The first 6 rows are patterns. Each new row is the sum of 2 different patterns, raised or lowered, with some noise. Before adding, each is slid sideways (what falls off one end comes back at the other) and multiplied by a number that may be negative. Names go in the order of the patterns.
Known rows, each followed by the names of its patterns:
[  8   7   4  -3  -5 -14   6   0   0 -18  18   6  -7   4  21  -3 -16  14
   5 -13  -4   8 -10  10  -5  -2   4 -12  -6   1   5   4   1   3   0  -9
  -5  -2   0] -> (4)
[ 10  18 -11   2   1   8   0  -7  -8   8  14  -4  17  -1 -12   7 -10  20
   3  -3   7  10  -5  18  -1 -17  -7  12   7   5   4 -11   9   9   6   8
  -2  -3 -16] -> (3)
[  9  -7   6  -4   6 -11   5 -11 -16   1  -9  16   5   3  -4   0  -9   4
  -8   2   5   1  12  22  10  23  -8   3 -12   4   5  11  -6   1 -18  -4
 -13  20   5] -> (5)
[ -1  -7   3   9  -8  16  -8  -7   1   8  11  -4   9   1 -11  11   9   0
  -4  17   4  -3 -10   3  14  12   4   4  -7   4  -8  -3 -19   1  13   5
 -15  -5  14] -> (0)
[  4   3 -18   9  -2   1  -4  -3  -3  -9 -20   0   0  -7  10   2   1  -7
 -12  -7  -8  12   7   0 -16  -5  -5  13   0   1   7 -10  -4  -6   1   4
  -7 -13 -14] -> (2)
[-22  -2  -3 -17   1   1   4  -8 -10 -12 -13   6   4 -13  18  -9   4  13
  20   1  -1  -3  13   3  12 -12 -12  -8   0 -11   5  -2  11  15   4  -5
  -3   6   6] -> (1)

New rows, each followed by the names of its patterns:
[ -2  -1   3  -2   4  -3  -8 -11   1  -6  -1  -1  -6 -11  -9   2   2  -8
  -5  -3  -9  -2  -4 -13   1   6   0  -9  -9 -19  -3   2   1   2  -8  -1
  13  -6 -16] -> (3) (0)
[ 17 -12 -17 -15   6   8   7  -6   0 -16  10  15  12  12  23   2   3 -14
 -25   7   9   6 -20  15  30   0  10  41   0 -12  12  16   1  12  24 -11
   9  12 -16] -> (4) (1)
[  8  10  14  -7  -4   3  12 -12   3   2  -5 -15   7   8 -12  -2  20   3
 -12   4  -7   5   8  -4  17   9  10  -2  -8  -1   6   6   2   7   8   0
  -8   0 -10] -> (4) (0)
[-12  -6  -8  -8  -7  15   9   8 -30 -15 -13   1   0  -1  -2   9   8   7
   2  -6  19 -11 -15  -2   5  -4  -1   1  -6   3  -1  -4 -18 -29  -7 -30
   4   3   1] -> (5) (0)
[-7  9 22 11 -3  3 16 -2 14 22 16 -7 16  1  8 16  7 22 13  4  9 15 17  4
  8 27  7 12  8  5  3  8 16 26 20  3 13  3 21] -> (4) (2)
[-24  -9 -20 -18 -27 -17 -12 -14 -22 -10 -12   7 -19 -38 -29   2  -9 -40
  -6  -9 -16 -25 -10 -32 -14 -22 -17 -21 -31  -4 -23 -15  -9 -32 -29 -19
  -2 -26 -18] -> (0) (2)
[16 28  8 -8 20  9 13  8 11 13 13  9  1  6  4 13 24  5 20 -7  7  5  7  5
 14  3 15 30 16 -6  1  5 17 29  5 -5  4  4 22] -> (3) (2)
[  1  -1  -6 -10 -15   4   5 -13  15  -5   6  12  17  -3  -6  -6  12   5
  18 -14 -11  -8   9 -20   2   3   7   2   4   5  -9   3  11 -17  -6   2
 -21   3   2] -> (4) (1)
[  8  -8  26   3   7  -2  -1  12   1  12  30  -4  -2  12   0  -9   3  13
  22  10   1 -15  -4   1  24   5  16  -3  19   4 -13  10  20  15  -6   2
  13  13  10] -> (0) (2)
[16 -7 12 19 13  1 11  7  4 21 13  3  6  7 14 29  3  3 10 -1 10 10 25  9
  0 22  1  5  4 20 17 19 -3  0 13 -7 16 19  9] -> (3) (2)
[  5   3 -14 -12 -10  -6  -2  -7 -27 -21 -15  -6 -23  -5 -11 -11   5  -5
 -18 -17   1  -5 -31 -19 -13 -18  -4 -10  -8 -22 -20 -26 -23 -20 -10 -15
   4 -28 -11] -> (0) (1)
[ -6  -4 -10  -5  -9 -25  -1 -23  -9   4 -21  -6 -24  -8  -4 -15 -15  -5
 -28 -11   2  -3 -13 -10  -9 -14  -4 -24 -12 -11 -15 -19   5   8 -21 -21
  14 -12 -20] -> (4) (3)
[22 14  7  2 19 19 22 25  2 17 -2  3 16 17 17 16  5 21 20 17  8  2 10 -3
 -5 17 12 22 11 14 19 15  9 28  6 18 -4 13 14] -> (5) (2)
[ 33 -19   8  16  13   8  30  -5  25  28  18   3  -2  -9   3   1  17   4
  21   4  13   8  36   6  16  29  26  -3   4   8  29  18  12  -2  29  -4
  28  41   9] -> (3) (5)
[ 31  -8  17   1   8  10   8  19  23   5  25  30   7  30  -3  -4   4  22
  17  22  11  10  16  12  15   6  -9  -1 -19  24  20  14   9   8   7  16
   4  20  20] -> (3) (5)
[-16 -14 -18 -19 -25  -2  -8 -15   7  -8 -12 -13  -7  -7 -28 -25  -9 -20
 -14  -2  -5 -13 -20 -25 -23 -11   2 -13   3 -26  -9  -3  13  -8 -10  -6
  -8 -10  -5] -> (2) (1)
[ -2  -3   6  -6  -8   1  12  -4  20  17   5   4 -14  -5  -3  16  12  11
 -10   5  -1  12   5  -1  -2  -9 -13   6   4  16  -3 -10 -12  14   8   2
  16  12  -8] -> (5) (2)
[-32  -7 -21  -5 -10 -18  -8  14   7   7  -7 -12 -35  -3 -15  13 -17 -16
 -25  -8 -30  19  -9 -17 -26   3 -11  -3 -20 -16 -17 -22  -7 -16   1 -10
 -23  -9   0] -> (3) (5)
[ -6 -13   5   8  10  10 -14  15   8  -2  15   5  -3 -19  21  19 -14  -6
   1  16   6  -4  -5   1  15  -9  14 -15 -12  15  -7   9  -3   6   5   4
  -4  24  -7] -> (3) (0)
[ -5  -5  -2   6 -16   4  -8  -2   0 -14  -4 -21   5   9 -20  -1   0   8
 -12 -16  -4  -7   6 -10  11  -7 -17   4  -3  12  -6  -6  -8   1 -15  14
  -1 -20  -9] -> (3) (2)
[-2  6 23  7 24 11  7  1  6 10 14  5 18 11 25 19 15  2 26 12 16 -9 19 17
 11 19 29  8 14 25 20 14 11 21  2 27 16 20 26] -> (4) (1)
[-17   2  -6  -9 -18 -23  -9  -9  -6  -4 -17   0  -7  -3  -6 -11  -6  -4
  -3  -9  -7  -1 -13  -6  -3 -14   0   1 -17 -28 -10   2  -4 -23  -8 -12
  -3  -5   3] -> (0) (1)
[-12 -17   3 -13   4   3  -8   4  -9 -15  -2  -6 -13 -10 -16   7   3  -1
  -6  -6 -11   0   2  -7  -9 -10  -3   1  -2   8 -14 -18   5  -5   2  -6
  -2   3   0] -> (4) (3)
[ 18   5   7   1   7  -5  26 -13 -18   1   6 -10   7  14 -18   3  16   7
   1   5  -9  -8   9  10   1   6   2   4  -3  -6  -9   6  16   1  13  -1
 -15   0  -9] -> (4) (3)
[-11   3  21  16  19  28  -5  15  22   4  12   4   9   2  22  30 -14   1
   7  28  10   5 -12  14  18  -3  31  10   0  13  -6  32  22  14   9  14
  17  15   6] -> (3) (2)
[-30  -3 -20 -12  13   2 -14 -18 -21 -15  -5  -5  -8 -12 -25  -9  -9  16
 -15 -18   7 -15  -9 -16  -6   2  -5 -22 -29  -1 -18 -20  10 -14   1 -24
 -12  -5 -20] -> (3) (2)
[ -9 -21   0   8 -12   4  -4 -23   4 -12   9 -10 -15   2  -4 -12  15 -14
 -25 -12   6 -11  -4  -2 -10   0  -7  -8  -3 -11  -5 -22   7  10  -6  -6
 -14  -3   1] -> (3) (0)
[ 4 33  6  1  6 22  2 11 -1 13 21 -3 17 10  5 17  3 25 10  1 10 15  6 28
 14 -2  4 14  5 18 12  2  3 29 19 11 12 22 -4] -> (4) (3)
[  0   2   1  16 -11   3  -4 -20  -3  -3  16   4  -3 -18 -10   3  18  -6
  17   3  -2  11  12   4   6  -5   2  -6  17  -3 -22   5   3  -5   5   0
   9   8 -12] -> (2) (1)
[  1 -20   3 -13  -4 -16 -11 -21 -16 -18  -4 -16 -17   8  -7 -11 -11 -11
 -18  -5  -3  -4  -6 -15  -5 -12   7  -6 -13   4 -11 -11 -14   3  -2 -16
 -24 -18   4] -> (0) (2)
[-15 -36 -12 -10 -37 -28 -11 -26 -21 -14 -32 -19 -26 -14 -25  -4 -32  -7
 -17   5   0 -11 -28 -10 -17  -7 -18 -35 -30 -21 -34  -8 -14   9 -10 -27
 -11 -20 -10] -> (3) (1)
[-17 -12 -13 -16 -28 -21 -30 -14 -13 -37 -18 -33 -32   2  -2  -7 -21 -23
 -13  -8  -5 -13 -23 -13 -31 -31 -18 -12 -11   1 -17 -13 -22  -1   4 -36
 -10 -33 -36] -> (5) (1)
[ 11   4   2  12   1  -1  -3  22 -13 -17  -4   8 -17  19  -8   6  17  11
   5  -5  14   8 -29   9   4 -16  -1  15   8 -10 -19  -9  -1  17   8  -8
  11  -5  -3] -> (0) (1)
[-12  -6   8  16  -3  -7  11   7   2   2  16   2   1   5  23   6   8  15
 -15  -6   8  -7  17   5  -3 -27  -9  -1  15  -6   2 -23   7   7  -1   8
  11   1   0] -> (2) (1)
[ -3  31  -2  -8  14   4   5  -6  -8  15  16  -6   2  14  -8   2  10  -5
  10  -3  12  13 -11  -4   9   2  11  25  21 -10  -1  -2   5  22  -7 -10
  -9   4  12] -> (3) (2)
[  1   2   0  37   2 -13  21  14 -13  12   9 -17   8   7   6  10  -7 -10
   9  14  11  10   4  -1 -17   6  15  -4  12  11  13   0  -7 -15  13  12
   0  -2  20] -> (4) (3)
[  1   4  -8  -2   7 -10  -1  11   1   0  -5  10   7 -13   5   1   6  -3
  21   7 -13  13  -8  10  11   5   5   6   8  19  -3 -23  -4  21  16   7
   7 -15  12] -> (3) (0)
[-24  18  -9 -21 -13 -21  -5  -6 -22  -5   1 -15  14   9 -17   5 -11  -3
 -20  -5 -16   6 -12  -7 -23 -18 -29  -5   1  12 -27  -5 -17   0 -22 -13
 -31 -21   1] -> (3) (5)
[-13  -7   1 -17   7  -4  -1   3  21   5 -16 -10   9  -1  -7   7   1   8
 -13  11  -5  20   9  -1  -8  -1   8   1  -6   6 -14  -7  -5   8 -16   4
  15  14  -4] -> (0) (1)
[ -8 -24 -20 -13 -10  -9 -24 -17 -18  -4 -31 -17  -7  -9 -19 -25 -21 -14
 -16  -4 -17  -9 -14   4 -13 -21 -12   6  -9 -27 -19  -3 -16 -21 -15 -17
  -2  -9 -12] -> (4) (0)
[ -1  -7  -7 -23 -10  -9   5   2   6   4  -7 -13 -15   5   6   0 -25  -7
  -4 -14  -2   2  -9  -2  -6   0   3   1  -8 -13   9  -8 -10 -12  -4   0
 -13   0  16] -> (0) (2)
[  8  -6   2  -1   2  -5  -7  -5  -1   9   7  -6   7 -10   3  13  19  13
  -3  -1  10  16  -2 -10  -1  -6 -12  -4  17 -10   4  21   8  -7   7  -1
   8 -12  -3] -> (4) (1)
[ -8 -15 -13 -16 -23  -1   7 -18   4  -5  10 -25 -21  -7 -17 -10   5   7
 -32 -13   0  10 -10   4  -5 -12  -8 -14   5   4 -13 -22 -21  -1  -4 -23
  11  -3  -2] -> (4) (2)
[ 8 -5  2  1 14 -8  2 12  9  2 -4 -1  5  3 14  2  8  6 18  5  0  6 20  9
 -8  0 15  3  0  4  2 16  7  8 11 -4  1  6  8] -> (4) (0)
